The first 7 rows are patterns. Each new row is the sum of 2 different patterns, raised or lowered, with some noise. Before adding, each is slid sideways (what falls off one end comes back at the other) and multiplied by a number that may be negative. Names go in the order of the patterns.
(in the rows, 128 means zero)
Some rows, each with the names of its patterns after it:
[ 71 130 114 136 131  98  93 131 111 121 121 162 134 186 103 139 147 141
 112 135 180 126 116 111 132 122 123 130 110 105  91] | z_754
[141 134  98 109 147 145 110 150 151 107 132 161 146 105 134 116 135 149
  63 111 147 133 116 148 130 138 127 146 129 113 142] | z_511
[145 164 104  75 122 151  82 118 126 187 126 114 123 127 133 139 102 138
 126  97  99 121 116 137 118 145 125 122 132  82  95] | z_977
[129 147 148 170 137 114 115  88 172 102 112 126 141 104 137  93 146 130
 138 112 170 126 110  83 159 114 103 160 152  98 144] | z_504
[143 129 128 132 154 144 164 117 121 125 101 157 110 139 113  92 143 118
 130 124 152 134 113 118 124 129 115 133 113 118 151] | z_877
[132 135 101 127 117 161 126 162 154 125 125 135 102 106 115 125 139 123
 128 157  66 131 143 134 138 119 136 116 131 119 168] | z_382
[140 115 177 142 100 120  88 104 125 143 149  93 112  80 108 144 121 101
 118 136  97 131 138 161 127 124 130 115 122 111 129] | z_531

New rows. What belongs after each?
[125 123 130 123 136 122 133 137 144 108 139 144 131 136 115 133 124 126
 119 116 126 116 105 126 127 128 134 118 103 123 121] | z_754 z_877
[135 156 154 128  94  88 161 132 167 141 130 137 185 122 125 167 128 106
  95 158 128 116 127 132 136 122 113 127  66  89 120] | z_754 z_531
[114 137 117 124 121 103 168 133  92 106 126 108 113  97 110  86 123 134
 111 128  97 150 125 113 128 121 111 103 133 103  95] | z_511 z_877
[ 92  76 102  87 113  95 107  85  88  88 109  97 106 109  88  92 106  92
  85  88  95 108  96 110 103  65  95  91 107  93  95] | z_877 z_382
[124 116  97 197 107 116 124 149 109 140 105 146 127 126  97 175 127 117
  92 153 109 114 156 153 103 165 138 171 142 176 149] | z_754 z_504
[ 81  90 145 122 113  85 134  89  98  74 110 113 103 110  92 106 126  74
  92 120 119 103  87  81  80  97 110 106 119 108 138] | z_977 z_877
[170  71 141 169 139 143 132 170 145 129 121 193 130 131 133 140 107 161
 158 169 179 131 121 196 130 106 128 150 139 136 138] | z_511 z_382
[121 117 100 163 128  94 109 102  94 111 116 123  91 106  99 102 116 109
 115 115 110  94 124 109 116 123 108  97 100 123 105] | z_511 z_531
[161  99  74 111  70  58 101 106 122  78  38  40  94 116  84  84  88 113
  66 113 109 119 108 103 103  65  81  93 111  97 100] | z_511 z_531
[123 103  73 104 105 111  79 127  90  91 118 128 124 154  83 123  94 102
 124 155  94 106  85 122  63  85  63 133  76  92  88] | z_754 z_504
[112 108 124 124 106 129  86  98 152 153 113  96 122 159 118 152 112 144
 120  91 149 103 135 115  76 139 113 110 106 142 123] | z_977 z_877
[153 133 135 126 172 146 181 152 148 110 152 144 171 160 152 111 136 114
 125 148 155 145 178 165 153 153 116 143 157 121 222] | z_382 z_531
[141 158 161 164 152 109 158 145 161 150 147 183 171 145 139 189 223 150
 139 174 151 167 129 148 170 156 154 122 136 131 155] | z_754 z_977
[140 146 158 164 157 155 122 150 118 142 150 108 175 178 126 100 169 188
 148 118 185 149 134  89 146 152 132 131 142 134 155] | z_511 z_977
[177 149 125 136 174 174 186 166 127 157 157 156 145 191 132 140 122 136
 141 153 150 153 157 139 118 153 102 135 189 139 193] | z_504 z_531
[112 117 129 142 131 136 112 116 120 134 115 122 160 130 121 114 121 120
 120 110 138 109  96  90 119 120 126 128 109 104 105] | z_754 z_382
[162 106 127 148 167 121 159 180 135 149 145 108 170 147 128 150 145 132
 167  87 147 143 148 163 128 141 128 165 152 162 133] | z_511 z_382
[165 155 157 169 152 151 149 138 139 152 159 177 182 131 148 171 178 153
 153 171 174 148 129 151 167 142 155 159 165 154 152] | z_977 z_504
[128 136 161 157 166 142 139 128 125 173 103 116 136 146 119 122 100 120
 149 147 131 183 115 143 104 171 157 110 165 150 121] | z_504 z_877
[121 117  99  82 113 109 126 107 117 123  90 102 106  82 108 110  87  88
 110 125 124  46 128 117 104  74  95 112  95 102  91] | z_977 z_382
[104 165 106 117 135 115  79 115 157 136 170  98 136 190 146 108 144 135
 143 119 123 125 132 104 146 134 154 106 163 161  97] | z_511 z_504
[125  84  96 120 130 103 113  86  54 125 120 130 146 103 143 116 112 104
 135  98 148  90 107 129 145  84 116 133 177 107 158] | z_504 z_877
[ 93 109  71  84 113 108 101 111 120 100 101 106 106 158  82  99  94  99
 108 127  79 116 102 106  65 113  53 105  68 101  80] | z_754 z_504
[103 148 127 142 116 103 123  77  67 181 145  85  68 105 145  71 118 115
 175  84 107 109 138 124 136  70 128  90  70  95 117] | z_977 z_382
[ 90 101  89 108 102  92 109  62  82  98 125  82  74  97 127  52  93  87
 137 103  93  94 111 113 112  82 103  99  75  68 118] | z_977 z_382
[140 125 145 124 114 112 134 133 120 141 115 104  92 105 119 115 122 135
 140 104  89 135 100 105 125 138 148 132  90 101 103] | z_977 z_531
[122 132 121 134 101  91 104 139 155 102  86 115 144  84 131 124 175 111
 114 114 137 127 147 113 132 120 105  92 108 109 129] | z_977 z_382
[104 109 123 106 134 121  95  80  70 131  82  96  71 101  87 108  66 119
 102 113  85 142  99  79  69 127  91  68 115 126  85] | z_511 z_504
[158 114 136 131 122 127 128 136 140 118 180 148 101 125  88 106 143 155
 155  98 121  98 121 167 118 104 120 129 116 129 150] | z_877 z_531
[142 112 117  75 110 129 120 142 134 109 103 102 139 121 150 144 111 114
 132 131  96 128 124 106  76 107 128 111 127 117 119] | z_511 z_531
[149 146 139 144 153 124 124 146 145 140 102 116 128 151 131 151 170 108
 151 152 158 146 131 138 143 155  86 125 157 149 131] | z_511 z_877
[ 82 101 118 134  97 120 129  63  88 145 150  73  77  96 132  91  57  96
 165 110  90 121 109 118 115 101 117  97  97  96 110] | z_511 z_977
[114 129 126 147 158 156 185 109 176 165 129 128 161 141 166 114 134 109
 167 121 151 177 159 138 147 174 147 118 175 132 148] | z_504 z_877
[144 132 145 132 137 136 140 110 141 122 146 134 143 160 133 124 141 117
 150 134 145 124 127 143 151 155 113 157 139 129 114] | z_504 z_531
[112 113  96 121 103  99 136 113 103 137 131 124 125 123 121  94 111 100
 127 128 126 100  94 116 147 102 104 138 122 110  94] | z_977 z_504
[132 104 107  79  52 142  75 115  87 106 129 152  87 116 152 124  80 106
 154 109  88 101  96  92 129 126  91  86  77  80 125] | z_754 z_877
[129 119 124  77 106  56 138 117  91 140 141  90  64  88 110 128 125 138
  94 103  94 120 159 160  92 121 117  88 145 154 140] | z_754 z_531
[135  98  89 127  86  99 124 167 113 140  99 146 113 127 111 160 165 116
 111 108 130 124 104 129 108  89  79  77 117 116 119] | z_754 z_977
[128  98  91 147 134 111 124 133 123  76 104  59 135  95  99  94 121 120
  75 115 125 127 125 126 136 107 123 128 130 177 101] | z_754 z_877
[164 180 159 180 153 137 151 122 176 159 189 177 142 142 174 160 162 169
 192 173 230 160 183 188 185 173 186 230 168 160 156] | z_754 z_877
[ 94 171 139 123 120 169 146 121 152 170  68 140 168 161 193 195 150 117
 108 143 188 167 144 121 157 147 156 107 182 138 137] | z_504 z_531
[117 141 113  76 125 119 143 127 120  94 125 145 145 132 160 143 205 132
 180 137 137 120 113 202 114 135 107 102 144 121 137] | z_754 z_877
[ 89 103 103 127 108 113 128 142 100 121  78 131 112 116  97 112  97  64
 125 144  90 112 110 137 110 148 131 129 106  85 149] | z_504 z_531
[125 175 114 135 143 156  77 136 183 131 124 107 139 116 126 124 137 110
 101  62 128 111 156 132 123 113 131 111 127 106 141] | z_754 z_382
[111  73  66  94 118  80  71 106 104  85  51  73  92  81  97  78  92 109
  76  85 106  89  79  86  77  93  71  84  97  57 111] | z_977 z_382
[107 131 151 136 137 145 138  80 132 161 143 115 137 128 133 138  79  71
 135 154 123 177 150 139 117 126 156 126 176 154 119] | z_511 z_531
[126 126 108 136 146 185 160 111 142 163 141 131 174 147 149  95 138 130
 128 158 154 145 142 122 147  62 113 127 150 163 143] | z_754 z_531
[183 178 136 136 150 159 153 170 124 149 108 140 116 138 157 144 157 134
 123 161  86 125 178 160 178 168 138 130 108 174 158] | z_977 z_531
[173 171  96 143 147  95  94 159 124 120 151 122  69 116 115 124 164 100
 169 119 120  80 137 135 157  92 119 127 122  92 140] | z_504 z_531
[135 106 105 170 150 107 104 128 122 109 118 124 141 125 130 117 121 125
 148 125 119 117 124 107 111 135 128 102 126 139 120] | z_511 z_977
[130 121 156 181 127 146 146 128 138 160 154 116 134 116 114 156  93 135
 156 126 111 155 134 146 139 172 146 165 134 155 157] | z_754 z_511
[114 112 139 179 134 135 162 153  99 100 130 172 142 150 101 131 119 107
 143 160 145 170 167 145 144 116 144 141 108 225 155] | z_977 z_382
[175 131 115 136 180 104 136 179 220 154 144 154 179 176 199 124 157 151
 105 160 132 159 149 112 184 146 152 155 143 132 156] | z_977 z_877
[107 137 105 105  66 109  97 141 114 130 118 110 102 116  86 109 105 132
 111 113 118 141  53 116 146 117 114  94 121  98 113] | z_754 z_382
[131 156 129 145 114 113 142 157 115 162 131 181 112 160 182 110 134 159
 131 122 123 136 118 137 151 159 163 122 165 134 129] | z_504 z_877
[118 156  91 137 125 147 154 115 126 125 118 102 121 133 150 139 110 115
 126 158 133  92 131 124 120  89 103 116  94 132 124] | z_977 z_877
[144 162 160 119 120 149 118 132 132 129 129 168 154 136 159 131 167 157
 167 168 133 166 145 143 133 134 153 134 146 142 154] | z_877 z_531
[145 103 124 188 149 123 132 141 133 132 130 148 138 140 151 121 130 124
 159 153 121 144 163 111 105 162 155 114 112 172 137] | z_511 z_977
[112 115 115 144 126 135 134 121 128 131 123 109 117 121 118 132 114 137
  93 109 132 122 126 119 134 116 119 116 139 122 122] | z_877 z_382
[ 99  94  99 120 103 121 112 120  84 113 110 144 108 126 127 108 106 110
 100 106 100 133 125  96 109 108  68 114 129 124 100] | z_382 z_531
